The same things were measured in two ways. Each way mixes the same 11 hidden numbers, adds some noise and spreads widely along 7 directions of its own, which tell nothing about the thing.
In the rows, zero is written as 128.
Some things both ways: the first way, then the second way.
[102 148 103 123 158 124 158 152 118 131  93 125 136 154 111 145 116 140
 141 131 114 121  74]
[ 97 134 102 115 112 144 109 158 132 172 146 137 110 142  89 119 165 144
 158 146 144  93  85 149  85 120 192 106 113]

[122 127 157 118  66 158 125 117  98 117 137 165 145 125 136 146 114 131
 137 192 150  97 104]
[100 107  51  89 186 175 148 176 106 161 156 172 156 159 120 160 145 107
 143 128 128 123 112 151  99 164 142 160 135]

[126 147 109 128 124 147 140 135 124 128 101 121 142 115 138 148 143 145
 114 146 123 163 151]
[107 115 135 143  85 101  83 150 135 111  97 158 105 119 162 159 116 127
  97  66  88 150  91 146 129 168 165 100 143]

[ 99 123 141 147 127 138  99 147 117 115 122 118 134 134 102 105 127 126
 125 154 149 107 128]
[151 100 107 100 174 135 126  96 145  99 127 159 161 146 138 164 100 111
  98  71 112 118 141 144 134 148 131 173 125]

[136 114 131  90 164 156 169 130 152 143 126 124 153 145 113 140 108 154
 123 127 147 130 107]
[153 126 146 120 180 156 191  97 160 131 154  38 125 127 100  57 163 104
 136 163  91 109 126 163 125  74 116 142 140]

[112 141 144 158 139 150 124 150 103 117  77 132 163 132 124 131 116 136
 121 136  87 155 155]
[133 124 155 126 125 128 118 116 145 154 135  79 135 169 129 109 136 119
 100 160 122 111  92 161  78 102 135 143 130]

[122 135 149  99 106  79 130 115 135 173 123 153 129 148 154 149 128 144
 147  58  88 124 142]
[111  94  82 112 143 118 104 148 128 135 110 179 163 141 107 157 104 135
 134 148 135  97  80 141 127 163 151 148 109]

[123 140  79 128 138  91 148 147 135 118 135 170 155 165 154 116 155 120
 144 150 153 141 122]
[101 163 105  78 183 168 118 149 106 160 133 153 130 154  65 109 154 167
 179 113 125  72  73 151  68 133 161 149  92]

[114 136 117 117  91 166 125 152 140  93 140 119 103 103 141 170 164 117
 110 130 126 142 122]
[ 98 102  66 142 130 128 130 155 120 115 129 145 121  85 135 137 164 101
 143  99 122 123 141 136 148 135 162 106 135]

[ 79  85 123 148 167 134 107 166 122 123 118 155 163 144 128  83  95 128
 124 136 110 133 114]
[136 152 172 122 112 132 117 150 167 104 111 146  89 122 154 154 153 139
 133 100 101  95 109 128 108 157 134 149 136]

[142 136 148 129 133 104 147 141 153  93 137 146 130 153 115 132 138 145
 119 192 139  93 103]
[116  95  62  75 168 186 188 160 135 149 150 170  98 148 127 143 181  91
 170 149 109 134 138 127 130 157 116 164 115]

[107  68  69 145 221  94 152 196 138 141 135  92 129 148 116 103 136 105
 152 120 133 145 154]
[135 164 160 113 129 112 104 130 139 135 129 158 128 127 142 134 136 159
 138 107 165  61 121 147  90 101 169 145 129]

[109 144 119 137 124 153 200 146 148 105 150 104 119 132 123 128 165 164
  92 121 183 170 158]
[104 162 148 146  89  97 134 151 146 125 154 122  85 109 179 110 181  91
 144 122 122 123 144 136  64 126 156 127 178]

[124 114 113 129 146 160 103 161  84 125  85 130 185 188 108 114  48  87
 195 125 124 136  87]
[110 137 118 141 102  89 109 160 134  85 116 187  98 105 174 144 148 103
 132  69 102 152 138 100 114 175 143 116 163]

[121 119 158 125 120 141 108  96  70 154 106 115 156 139 136 148  93 124
 156 108  99 131 121]
[110  95  85 116 147 129 133 136 117 148 117 142 160 162 125 121 113 123
 121 134 152 106 122 159 145 108 133 145 111]

[116  52 141 107 173 120 180 167 144 116 122 125 126 163 131 125 137 152
  97 136 109 136 126]
[121 133 151 119 107 130 165 132 178 132 126  89  89 149 151 119 134 108
 136 131  77 122 123 159 130 148 129 154 153]

[ 90 105 108 107 146 102 112 135 149 180 104 100 163 158 149 102  94 143
 128 105 114 140 127]
[151 102 146 132 146 112 147  96 155  90  97 122 113 120 138  75 129 117
 114 116  88 134 110 138 150  97 108 154 107]

[107 139 119 102 132 157 143 132 131 140 109 124 172 154 124 135 126 136
 128 121 144 138 112]
[142 175 175 149 129  93  67  88 143  74 111 134 134 107 125 147 109 164
 123  59  98 108  83 117  63 154 157 135 137]

[ 90 139  98 110 109 124  55 124 141 122 118  86 138 125 167 135 114 105
 131 151  90 121  70]
[151  88 105 101 140 112 104  79 126  78  92 180 126 109 107 169 104 141
 132 119 109 146  89  85 160 170 117 120  77]

[111  77 156 165 180 124 128 209 114 102 101 147 154 161  93 104 109 106
 149 139  86 112 157]
[168 126 136  76 179 189 194 101 141 158 166  72 115 140 104 140 173 129
 170 227 119 113  95 129  90 125 100 167 116]

[ 74  99 111 115 142 125 177 175 104 150 129 124 138 150 120 130 155 122
 153 130 136  98 122]
[141 111 144 141 142 101 168 149 142 107 120 139 109  95 146 141 133 112
 141 118 130 140 110 135 136 156 157 138 137]

[177 151 149 115 136 134 139 124 113 120  83 156 184 166 123 136  99 138
 158 177 111 130 136]
[133 174 188 127 108  81  97 140 131 103 117 157  88 117 185 116 163 122
 111  85 103 134 109 122  55 136 149 135 156]

[142 147 118 104 110 135 102  96 137 155 119 127 120 104 137 158 110 140
 121 133 141 134 112]
[144 151 135 102 158 152 147 108 100 163 165  63 115 123 123  78 210 115
 140 192 145 104 122 137  64  59 133 110 131]

[149 111  68 127 162  93  83 155 163 114 145 114 140 151 147 101 128  89
 158 117 143 166 144]
[114 141 134 106 127  85  61 123 137  90 102 205 152 135 147 157  87 131
 100  34 112  83 130 151 118 158 158 156 141]

[116  32 102 104 190 133 139 212 157 123 144  84 122 158 109 124 108  92
 159 106 112 126 124]
[159  97  90 115 191 111 149  80 134  84 137 113 178 114 122 110 121  86
 109 121 130 107 176 131 163 101 115 143 147]

[123 130 174 106 130 162  80 103 107 137 107 141 157 135 110 123  37 141
 158 134  92  93  54]
[160 105 143 101 168 136 148 112 149 124 142  93 131 119 111  80 165 100
 112 157 125  84 131 157 140  72 130 135 123]

[ 94 104 150  95  96 145 118 106 154 144 172 108 119 123 124 129 115 170
 105  97 157 119  95]
[140 126 108 124 154  86  76  89 119  80 134 133 180 122 152 130 137  83
  82  95 141  88 173 129  94 108 130 148 156]

[141 118 130 113 114 126 109 102  98 163 120 141 148 126 151 119  93 133
 156 139 131 140 146]
[114 136 111  88 163 157 118 148 102 150 110 180 122 111 113 127 136 171
 154 101 113  92  83 160 132 117 162 124 105]

[102  78 112 105 106 124 125 138 128 172 145 154 128 119 162 162 115 108
 132 113 127 123 124]
[145 138 209 150 150 107 127 134 158  97 121 105 121 101 134  99 125 123
 109  86 111  92  99 168 109 107 152 137 148]

[191 184 124 104 126 130 214 113 167 125 146 159 122 112 124 151 205 187
 104 122 188 176 211]
[107 144 201 130 113 126 135 153 162 136 125  93  78  84 134  96 130 123
 117  78  44 110  70 228 124 125 200 115 163]

Other things, the second way, with their names:
Z592: [111 112 180 107 117 155 150 156 149 164 136 145  65  86  88 124 135 145
 173 157  98 108  30 189 134 123 162 112 101]
Z181: [160 133 173  87 153  71  86  68 112  94 113 155 152 129 139 116  99 117
  81  86 139  94 125 150 115 100 145 139 122]
Z635: [ 91 113 139 118 121 104 145 171 176 146 124 180 123 144 156 103  99 102
 128  96 105  91 114 213 137 128 174 184 143]
Z931: [129 132 144 124 125  98 103 149 125  80 118 172 109 131 164 143 149  97
 107  75 133 130 143 100  97 157 114 134 141]
Z33: [116 138 171 100 102 144 145 119 174 177 158 128 103 160 122 162 102 138
 157 162  99 114  61 185  68 152 154 175 133]
Z583: [133 144 114  76 155 140 119 153 136 109 112 207 117 147 151 176 134 142
 145  89 105 110 120 107 106 196 133 167 130]
Z581: [149 149 134  88 159 122 114 118 120 116 125 122 141 154 138  99 152 120
  99 102 146  87 163 126 118 101 137 125 141]
Z125: [125 105 190  86  86 126 132 136 184 167 160 140  89 156 136 177  89  94
 105 144  76 138  68 203 107 175 161 144 161]
Z343: [ 99 132 166 122  87  96 159 168 149 143 113 157  63  96 197  94 156 100
 139 106 116 105 132 190 134 103 172 155 140]
Z434: [155  86  88  75 201 182 111  70 120  87 107 125 138 134  69 109 142 126
 106  90  72 116 112 123 174 108  99 118  71]
Z115: [151 195 223 122 120  85  80  93 137 101 155  96 125 110 166 148 136 115
  99  85 116  90 119 155  22 125 158 149 186]
Z140: [128 103 135 108 128 144 153 138 152 151 134 110 124 141 107 144 110 120
 131 139 127 107 109 170 157 133 150 123 131]
Z297: [136 111 110  90 172 128 177 155 141 129 131 132 123 136 144  78 165  84
 120 136 115 106 145 162 138 111 146 164 144]
Z418: [ 94 162 114 122 121 156 105 171 124 153 124 196  88 105 147 135 186 172
 181 103 122  96  79 134  67 124 176 139 107]
Z925: [161 166 224 114 124  88  94 115 124  81 110 155  95  82 156 160 122 141
 113  85  99 133  81 123  90 161 147 112 153]
Z575: [134 161 194 101 105 137 117  88 147 136 129 126  62 112 145 122 163 147
 149 122  93 102  78 159  67  99 152 156  98]
Z301: [157 102 126 107 187 118 132  94 114 106 131 159 161 121 122 128 113 119
 112 112 139 122 116 136 129 111 123 146 112]
Z582: [137 146 135  99 159 162 186 135 119 165 146  72 110 131 171  83 204 108
 138 187 127  98 143 160  93  64 112 162 147]
Z432: [134 138 186 145  90  70 144 113 174 110 132 104  88  96 157 129 118 101
 128 100 114 121 117 171 110 141 192 138 152]
Z148: [ 85 146 161 149  63 128 131 175 179 137 119 127  61  97 127 141 137 145
 171 102  85  98  80 167 129 161 188 109 143]
Z520: [108 137 169 141 140 155 126 168 159 161 125 101 110  78  92 108 140 173
 160 130  91  63  35 211 116 107 206 122 126]
Z229: [115 116  88 129 132 108 115 145 138  95  99 201 123 107 151 137 127 132
 135  38 136 104 153 127 163 137 173 131 116]
Z870: [176 167 221 152 125 103 134 121 148  68 119 108  81  74 159 122 166 139
 131  94 134 115 130  91 111 114 126 101 149]
Z747: [152 152 223 127 113  90 107 149 167 124 130 121 132 127 184 140 117 114
  79 105 128  79 123 184  95 117 156 149 192]
Z548: [137 108 190 103 122 129 101 143 169 130 130 161 127 110  95 185  72 145
 122 116 103  94  52 176 142 169 162 113 138]
Z713: [104 142 117 116 119 143 128 177 127 181 161 151 156 180 146 195 127 131
 165 209 190  84 106 128  49 157 108 175 158]
Z837: [ 82  90 115 148 113 128 133 163 155 169 133 124 130 152 121  91 130 107
 131 150 135  89  92 202 117  89 161 155 116]
Z542: [114  85  87  90 169 202 185 112 162 182 161  79 140 166  87 140 122 111
 154 180  88 100  86 205 121 123 129 194 104]
Z540: [135 138  65  91 178 165 100 114  99 126 136 169 165 126  89 181 138 168
 160 111 157  92 125  95 119 143 144 105 112]
Z325: [112 131 183 102  69 124 128 144 158 151 135 117  61 127 163 169 130  99
 121 136  63 143  76 185  97 180 158 132 159]
Z323: [121 136 132 111 138 142 106 148 141 107  98 178 112 127 145 143 118 157
 118  35  97 105 118 145 148 146 155 130 124]
Z335: [162 119 178 124 153  94 106  69 165  66 131 110 149 145 146 122 104  84
  70  84  95 116 140 141  97 125  92 177 146]
Z268: [ 80 106 102 124  74 124 147 186 185 166 147 144 124 162 158 175 108  87
 147 162 109 107 127 178 126 186 144 165 183]
Z724: [150 128 148  95 143 170 128 109 132 151 151  90 119 144  88 145 148 142
 139 180 103 127  69 123  92 133 112 106 126]
Z647: [152 140 166 113 157 126 176 119 150 148 164  46 152 159 123 128 122  98
 125 193 131 105 119 162  84 129 116 164 178]
Z215: [123 114  97 102 176 185 158 145 114 137 146 126 116 113 131 109 175 108
 130 102 104 118 144 153 146  96 123 116 135]
Z529: [126 153 141 113 119  88 110 117 126 136 150 126 127 144 166  96 157  95
 103 114 152 100 154 154  67  91 165 138 158]
Z694: [156 127 151 103 158 120  91  95 105 137 152 109 156 184 114 104 146 110
  80 153 151 134 104 113  47  94 105 124 128]
Z412: [ 90 149 204 164  77 131 126 190 173 150 141 123  58 124 162  90 177 122
 137 104 124  83  99 187  71  82 162 141 139]
Z394: [140 170 124 100 186 109  92 113 107  76  99 174 144 114 126 106 151 148
 134  62 139  65 146 109 107 112 135 152 110]
Z383: [150 110 127  91 173 150 160 131 125 131 153 117 134 132 143 158 153  87
 118 149 142 104 141 148 117 131 113 162 144]
Z29: [113 161 135 104 132 123 116 143 105 115 135 169  85 107 161 110 197 113
 151 103 134 105 142 116  73 107 133 133 129]
Z727: [109 154  78 123 125 112 110 141 108 105  89 195 114 122 153 125 154 162
 156  55 149 108 154  90 127 128 157 121 106]
Z241: [134 139 113 119 169 182 115 143 126 144 130 116 147 136  97 151 161 173
 146 123 148  68 104 131  99 112 144 130 113]
Z310: [127 129 118 109 138 130 106 124 104 105 127 132  98 116 157  96 198  94
 107 106 119 120 151 118 109  92 120 111 124]
Z957: [123 161 224 144  89 114 129 145 153 134 136 114  70  97 161 152 148 132
 143 120 123 103  76 169  65 128 155 143 141]
Z149: [111 142 135 138 111 115  79 135 121 112 100 155 118  90 113 143 137 167
 154 119 116  98  67 116 111 136 150  97 118]
Z569: [102 146  82  93 156 185 127 177 134 182 153 127 147 175 141 150 173 130
 139 139 135  61 134 166  76 130 152 171 151]
Z533: [110 108 103 131  90 120 139 162 153 158 138 163 119 157 188 157 137 103
 124 133 162 118 150 148 115 129 149 157 144]
Z722: [129 129 183 108 104 133  88 129 138 149 144 106 109 134 126 148 126 120
  87 116  90 123  77 179  96 129 167  94 155]
Z409: [129 105 102 125 175 116 123 115 135  79 101 180 135 122 133  78 136 114
 115  51 112 111 142 136 153  99 134 159  96]
Z988: [100 125  73 116 143 132 151 149 125 161 143 127 137 121 126  97 161 120
 151 128 145  84 146 171 131  89 192 129 133]

Some of these things the first way, each followed by its name:
[135 169 159 145 122 130 148 102 163 102 144 144 132 114 121 138 136 195
  78 153 139 142 126] -> Z434
[127 110 132 110 146 111 141 141 131 154 110 112 156 159 127 179 109 122
 151 103  84 120 113] -> Z837
[112 130 103  98 106 101 102 122 122 172 110 124  77 126 144 130 141 118
 134  51 145 143 133] -> Z988
[ 97 145 123 150 114 148 160 125 136 122 174 129 131 120 106  97 166 171
  98 111 222 159 170] -> Z115
[121 106 157 144 109 110 123 132  86 165 122 120 128 146 117 150  96 109
 166 103 127 111 150] -> Z301
[179  93 179  94 118 119 145 121 116 121 104 117 105 152 119 197 110 131
 135 159  90  94 101] -> Z529
[121 116 102 109 142 133 115 129 108 114  97 106 135 138 163 140 139 107
 124 166 105 140  99] -> Z727
[105 187  83 162 117 173  95 117 123 109 116 104 178 101 143 132  87 131
 121 217 148 156  90] -> Z694
[174  99 179  76  77 159 117  85 101 128 135 149 142 115 158 197  97 124
 144 205 100  88  88] -> Z925
[128 150 148 127 106 142  88 127 105 136  77 147 170 140 133 134  92 121
 144 162 102 117 121] -> Z418
[147 136 103 123 160 135 138 117 140 126 128 133 142 110 140 124 145 145
 110 171 155 155 146] -> Z323
[185 156 114 161 149 100 132 141 151 116 116 158 146 128 133 211 142  93
 131 122 108 155 163] -> Z412
[104 128 123 156 151 111 139 130 131 143 178 149 131 122  92  97 149 152
 133 101 193 124 157] -> Z383
[141  75 130  91 184 139 157 150 159 122 149 102 146 165 115 134 105 132
 142 106 124 133 102] -> Z268
[118 110 123 117 131 133 157 122 125 150 160 145 126 126 136 133 147 133
 125  72 171 153 155] -> Z647
[ 92  86 158 130  76 149 105 136  93 145 111 143 127 123 174 162  85 113
 128  79  60 157 138] -> Z149
[124 129 148 184 162 146 166 151  77 131 111 158 132 123 108 158 122 107
 139  72 125 164 180] -> Z870
[127  79 165 139 105  82 112 154  92 157 101 143 120 178 143 113  87 102
 171  69  96 134 176] -> Z635
[111  45  88 125 157  78 149 173 154 183 172 127  87 118 141 155 108 108
 147  81 129 129 141] -> Z548
[160 157  72  84 214 125 156  95 202 161 166 105 186 115 111  77 160 192
 119 154 212 157 161] -> Z582
[131 126 154 155 157  70 176 160 119 156 101 140 145 194  97 125 122 142
 156  70 123 131 181] -> Z409
[139  86 162 124 168 142 164 123 110 164 141 142 148 123 103 114  96 165
 143 112 141 133 166] -> Z747
[157 131 154 170  99 125 120 111  97 158 129 168 100 109 111 151  98 125
 135  72 171 163 192] -> Z215
[ 90 123 125 141 114 168 152 116 111 143 139 121 125  97 114 124 100 185
  96 163 169 144 112] -> Z722
[ 40 123 108 161 164 153 100 150 100 153 117 162 171 138  95   4  89 166
 126 100 190 153 131] -> Z569
[ 78 110 158 178 131 132 125 142  82 139 108  95 108 120 110 125 120 134
 110 105 122 135 159] -> Z533
